There are 4 ways to turn a row about zero (a turn may also mirror it). The second row of each pair is the first, turned, with some noise. The first 36 pairs use one turn. New pairs use 2 turns, one after the other, and a turn may come again.
In the rows, zero is written as 128.
Some pairs, each with its turns in order after it:
[131  90 137 128 169 163 167 109]
[123 123 117 196 108 119 110  96]
(0)

[ 80 151 169 178 131 168  80  97]
[ 80 109  87  94 173  89 146 174]
(2)

[ 84 161 131 177 102 121 150 117]
[115 145  61 131 105 125 136  87]
(1)

[ 85 110 180  94  84 141 103 114]
[156  71  88  97 140 163 162 124]
(3)

[172 129 144  94 109 129 144  83]
[156 109 160 146  95  79 136 137]
(1)

[122 170 123 156  81 127 171 146]
[151 164 129 118  72 122 165 119]
(3)

[160  95 164 104 147 168 132 103]
[138 147 111 107  97  88 171 102]
(2)

[ 86 167  81 171 131  87 133  85]
[100  82  67  96  96 133 130  83]
(1)

[ 83 168 117 111 165  96 156 145]
[155 109 140 113 122 199 103 115]
(0)

[109 176 117 158 147 106 130 133]
[157 123 107 105 115 173 136 140]
(0)

[ 94  77 178 143 125  97 127 142]
[104  91 141  93 129 163 152 169]
(3)

[109 169 137 171  86 149 140 132]
[169 126 139 132  65 121 163 115]
(3)

[143  92 138 129 110  97 164 160]
[165 137 146 178 134 145 152 103]
(2)

[133 160 100 163 151  84 105 119]
[113 133 133 144  98  81  99 169]
(3)

[123 147 110 150 177 129 113 159]
[148 160 126 100 148 143 103 166]
(2)

[ 82 125 137 172 148 151 146 122]
[152  92 100 166 115 151 154 134]
(0)

[140  80  99  88  85 139 162 120]
[131 165 121  69 156 149 123  90]
(3)

[152 147  93 118 133 164 128  81]
[158 143 122 145 131 125  78  87]
(3)

[117 144 106 101 138 126 142  90]
[155 142 130 126 150 144 128  81]
(0)

[ 86 118 175 154 145  89  80 162]
[123 112 176 136 109 163 163 196]
(0)

[ 88 149 108 134  90  77 151 115]
[ 88  96 159 166 144 175 111 130]
(2)

[176 134 161 117 119  96  83 163]
[148 128 136 137 183  87 161 171]
(3)

[133  91  94  81  80  89 144 133]
[142 100 146 163 110 168 110  63]
(2)

[112 178 121 126 116 126 124  91]
[113  92 111 152  99 114 152  97]
(1)

[119  88 120  90 157  87 175 117]
[156 113 129 114  80 151  88 177]
(1)

[ 98 101 133  86  99 118 178 140]
[105 154  94  85 129 174 157 109]
(3)

[143 158 166 138 127 107 157  89]
[164 167 108 145 155 141 107 154]
(0)

[115 153 128 120 117 102 164 160]
[138 117 171 142 126 163 133 150]
(2)

[ 78 163 112 123 131 126  98  81]
[ 84  88 103 132  96 142 163 117]
(1)

[148 106 162 103 139 146 132 179]
[146 160 157 154 166 143 110 158]
(1)

[164 121 112 157 123 168 166 101]
[121 147 101 158  74 105 131 149]
(2)

[ 95 124 137 102 103 172 125 166]
[134  63 158 128 124  97 114 126]
(0)

[133 142 156 168 144 132 105 135]
[145 135 119 132  94 127 145 167]
(0)

[104 150  97 127 162 165 109 116]
[ 77 112 151 132 127 154 134 100]
(1)

[115 107 169 131 106 176  85 173]
[111 189 142 146 180 134 167 148]
(1)

[154 125 114 114 167  89 144 150]
[151 176 162 127 126 145 113 119]
(2)

New pairs, each followed by its turns in order:
[119 128  85  79 126 114  84  86]
[153 137  90 168 128 189  98 147]
(0) (3)

[ 81 126 100 153 144 177 121 177]
[101 155 156 144 172  91 137  75]
(2) (3)

[131 101 136  94 179 117 166 148]
[ 77 145 116 122 145 101 179 122]
(0) (1)

[176 116 123 125  82 110 110 159]
[132 160 196 111 111 137 136 123]
(3) (2)

[159 154 147 118 164 136 109 126]
[173 144 115 129 130 106 146 144]
(0) (3)

[ 81 164 122 165  89  78 143 162]
[ 77 130 144 144 183 140 147  63]
(0) (3)

[155 110  85 167 106  84 157 171]
[132  91  94  85 127 196 110 136]
(0) (2)

[107 166  89 178 123 175 148 126]
[ 94 120 150 102 125  76 176  95]
(2) (3)

[159 167 140 150 176 126 106  90]
[111 118  67 144 114 107 159 160]
(2) (3)

[127 117 157 147 175  91 169  91]
[ 86 149 136 128 160 119 126  58]
(0) (1)

[121 150 145 139  98 158 127  91]
[150 132 163 108 136  92 138 117]
(3) (1)

[107 165 136 148 150 108 113 106]
[103 107 124 139 141 155 168 103]
(1) (0)

[154 135 123 154 112 178 104 123]
[110 157 140 140 129  80 144 102]
(3) (2)

[116 175 121 108 178 106 146 109]
[122 107 152 115  80  70 138 114]
(3) (3)

[155 138 162 101 110 171 127 101]
[141 140 142 123  94 147 151 188]
(1) (3)

[116  91 140 146 135  95 134 133]
[ 95 124 129 136 118 116  92 102]
(2) (1)

[120  88 113 161 163  81  98 161]
[ 80  87 103 114 127 150 180 158]
(3) (3)

[127 175 146 170 119  95 102 117]
[163 135 169 160 148 152 102  99]
(0) (1)

[ 89 146  81  91  86  82 141 164]
[139 157 207  97 112 108 116  88]
(1) (1)

[110 137 139 177 138 165  85 137]
[ 83 115  99 122 163 122  86 136]
(0) (0)

[ 84 120  80 142  79 120 132  85]
[114  90 128 157  61 160 132 100]
(1) (2)

[116 133 160  82 128 157 122 163]
[111 167 102 143  92 153 141 149]
(3) (2)

[153 166 112 127 145  97 177 101]
[121 158  81 167 147 115 165 119]
(2) (1)

[155 100 159 143 165 107  92  79]
[ 88 101 185 115 132 174 122 149]
(1) (0)

[129 178 168 130 106 100 154 105]
[125 122 144 142 174 142 190 136]
(2) (2)

[117  80 165  85 140 132 168 146]
[170  85 116 156 100 122 114  80]
(3) (0)

[171 177 149 142  79 136 161  89]
[110 191  97 118 184 156 138 155]
(1) (0)

[167  80 171 136 114 112 110 169]
[129 148 142 172 132 141  65 165]
(3) (1)

[155 121  96  94 125  94  91 152]
[134 154 174 123 137 124  87 167]
(1) (1)

[111 105 172 111 163 180 115 169]
[180  93 123 121  73 146 132 164]
(1) (0)

[115 165 134 142 149 170 154 150]
[110 159 131 126 144 118 187 109]
(2) (3)

[ 81  96  82 156  77 168 171 106]
[145 117 159 155  73  98 204 142]
(3) (1)

[ 95 133 120 175 167 145 120  81]
[ 87  83 109 117 153 176 130 112]
(1) (2)

[161 138 139 122 129 103 127 154]
[131 110 101 137 135 109 154 122]
(0) (3)

[106 173 113 161 122 106 144 112]
[116 129 114 120  96 104 104  78]
(0) (0)

[132 163 114 133  99 108 147 142]
[122 127 165 119 106 122 126  89]
(0) (0)

[157 144  89 126 130 144 151 152]
[148 138 138 125 171 104 165 111]
(2) (1)

[109  89 165 125 156 173 149 132]
[174  92 135  88 116 133 132 166]
(1) (0)

[102 124 168 144  89 161 159 145]
[129 113 115 154  65 112 165 127]
(3) (2)

[118 150  93 161 178 176 101 128]
[172  98 145  96 132 154  70 129]
(2) (2)

[169 132  99 172 140 156  89  80]
[139 134  80  92 173 162  91 102]
(0) (0)

[ 90  84  79 134 102 158 112 118]
[140 103  79  91 161 152  88 124]
(3) (3)

[132 114 135 112 149 154 102 159]
[148 121 118  92 132 138 154 152]
(0) (3)

[147 105 145 158 105 109 108 101]
[ 91 160  97 120 138 120 132 150]
(1) (3)

[158 170 176 158 121 101 108  95]
[198 139 145 159 142  94 103 144]
(3) (2)

[ 88 128 119 105 104 171 151  83]
[106 109  81 126  90 104 101  97]
(3) (2)

